The rows are grouped in 2 different ways at once. Each group adds its own fixed numbers to the row, and there is some noise. The rows also spread widely along 3 directions, which tell nothing about the answers.
(in the rows, 128 means zero)
Some rows, each with its group in each grouping after it:
[120 167 109 142 163 107 133 122 104 177 130 135 108 121 170 124 148 140
 121 150  93 123 153 114  74 178 142 172] => H (4)
[118 140 122 162 150 112 126 102 111 140 115 150  94 127 162 129 160 113
 128 112  97 109 163 109  86 153 143 136] => E (0)
[113 126 121 144 167  95 131  91 132 136 107 150 102 152 162 126 149 124
 130 125  73  92 136 110  95 160 143 127] => E (3)
[122 135 131 144 112 109 136  71 129 117  83 165  84 123 139 160 168  98
 122 173  86 123 162  89  85 167 145 102] => T (2)
[113 153 118 156 175 124 102 121  80 198 130 106 129 128 184  87 148 137
 133 149 120 136 138  91  86 159 130 182] => H (3)
[116 133 141 138 148 144 125  97 127 126 105 136  95 125 154 121 158 105
 153 132 120 135 139 110  68 144 136 144] => J (2)
[111 143  82 166 119 115 115  73 107 132  76 156  82 136 135 161 183 102
 109 187 113 117 184  81  84 161 149 124] => T (1)
[105 154 113 142 155 123 123  94 147 153  93 132  86 135 152 140 143 129
 133 141 115 130 151 114  69 148 128 153] => J (4)
[113 144 129 182 128 141 103  94  89 153 109 124 103 108 144 115 150 106
 144 121 121 141 145 102  81 161 139 158] => T (0)
[128 129 112 174 119 135 128  82 119 111  94 143 104 134 131 133 153 103
 140 142 113 132 145 109  85 164 143 136] => T (1)
[135 138 159 161 157 139 119 121 107 135 126 129 140 130 160  85 130 128
 154 110 106 140 114 124  93 156 119 160] => H (3)
[134 146 155 162 148 136 118 112 129 122  87 158 135 140 160 117 139 120
 139 137  97 130 136 106  94 137 107 132] => H (3)
[128 129 120 182 125 154 112  86 119 115  89 128 104 128 134 122 156  99
 134 140 127 144 142 108  89 151 137 131] => T (1)
[123 144 129 123 143 101 169  83 168  86  92 180  82 146 122 177 116 128
 144 123  62 108 147 140  58 160 141 138] => J (4)
[125 141 149 155 147 147 124 101 174 107  79 151  99 130 133 139 133 124
 147 114 109 138 132 134  82 129 111 132] => J (4)
[ 98 152  95 163 123 106 120  78  89 166  94 149  78 118 147 156 172 114
 112 164  99 117 192  66  77 177 155 138] => T (0)

New rows, each followed by its group in each grouping:
[107 137 115 159 168 102 113  93 124 154  95 137 103 149 171 124 163 123
 122 141  87  99 147  85  98 152 139 124] => E (3)
[114 138 131 133 148 137 129  95 133 125  98 139  87 125 152 134 157 112
 143 143 118 132 148 102  68 149 140 136] => J (2)
[113 126 123 154 165 109 120 103 124 146 114 129 108 149 169 106 140 126
 141 114  90 108 125 111  96 158 139 139] => E (3)
[124 138 156 158 143 168 104  96 160 113  68 141  99 122 157 124 170 102
 144 141 134 144 139  98  87 112 111 105] => J (2)
[119 146 115 120 160  87 146 106  85 160 145 144 120 138 166 125 131 136
 135 136  77 110 149 110  70 189 150 176] => H (3)
[101 173 106 194 146 152  59 113  97 237  98  63  99 110 174  83 179 126
 117 166 158 159 135  84 111 146 123 155] => T (4)
[ 95 163  81 116 157  87 141  90 129 163 104 140  73 135 151 161 145 139
 124 159  95 109 177 103  59 172 154 166] => J (4)
[121 175 117 162 167 138  93 143 102 205 122 101 118 111 184  91 161 133
 123 158 137 143 138 109  95 153 127 170] => H (4)
[125 125 166 172 170 180  88 116 119 151 127  68 134 129 165  61 112 119
 180  69 151 167  77 136  87 138 103 183] => J (3)
[148 129 161 159 151 113 144 109 173  86 112 161 109 138 142 123 121 113
 155  77  66 115 102 161  96 148 130 124] => E (4)
[125 146 140 162 154 126 114 113 115 142  95 149 128 137 160 118 145 126
 138 151  97 127 148  98  91 144 118 143] => H (3)
[118 135 150 175 145 172  99 104 115 133 110 123 108 117 155 109 138 111
 161  89 143 153 139 121  71 128 112 166] => J (0)
[117 139 129 183 158 135 104 109 104 156 112 131 105 116 170 103 159 117
 132 108 119 124 146 106 100 141 135 144] => E (0)
[149 129 205 220 115 224  59 114 166 102  47 113 129 100 144  81 175  78
 156 128 159 187  94 105 131  89  72  79] => T (2)
[111 148 118 189 122 144  92  91  92 173  87 123  98 112 148 119 167 105
 126 148 129 142 167  78  93 152 132 141] => T (0)
[145 108 151 146 141 149 152  93 138  58 131 152 113 139 128 124 108 106
 178  76 106 136 111 163  57 153 136 172] => J (1)
[109 174 116 209 134 163  63 100 136 199  48 105 100 110 160 111 192 116
 104 187 149 152 157  68 125 125 106 109] => T (4)
[126 155 143 191 125 147  98  96 159 134  59 142 101 124 129 128 158 106
 134 149 114 142 140 105 109 132 109  98] => T (4)
[136 141 135 166 158 127 117 116 154 142 112 128 108 132 163 102 144 119
 136 103  97 119 113 137  99 145 130 130] => E (4)
[123 146 136 158 151 119 114 113 119 141  92 155 124 137 157 123 151 126
 124 162  99 120 151  86  97 150 121 135] => H (3)
[122 146 126 174 166 123 112 118 149 157 103 123 101 134 174 103 158 129
 127 120 108 121 129 119 105 138 129 130] => E (4)
[128 135 147 162 124 140 114  96 107 145 111 115 103 114 149 110 155  93
 148 132 115 150 119 104  90 166 134 129] => T (2)
[123 143 131 164 161 117 119 112 144 148 117 128 101 134 164 105 148 120
 133 108  98 118 122 126  94 151 133 136] => E (4)
[135 138 158 172 157 145 114 122 110 143 116 123 140 125 162  89 128 123
 151 114 110 145 116 119  94 140 109 154] => H (3)
[ 98 155 130 193 178 185  41 118 106 218  93  54 117 125 186  60 174 127
 146 137 187 170 121  77 104 120  96 170] => J (3)
[127 148 159 195 151 158  82 120 141 140  52 144 132 127 164 107 167 117
 122 165 128 143 142  80 114 110  90 113] => H (3)
[107 143 127 179 136 132  93  85 117 162  74 116 111 134 146 121 164 109
 128 149 112 138 141  79 104 148 119 122] => T (3)
[110 171 123 200 156 171  65 139  66 221 111  96 123  99 194  76 187 129
 123 151 164 160 166  73 101 129 112 168] => H (0)
[100 143 121 178 139 132  83  87 101 182  88 107 109 131 157 106 160 117
 128 153 125 140 135  76 105 161 122 137] => T (3)
[149 122 166 220 122 200  78 112 122 117 103  94 134 114 143  70 147  90
 167  98 160 179  88 139 108 125 104 144] => T (1)
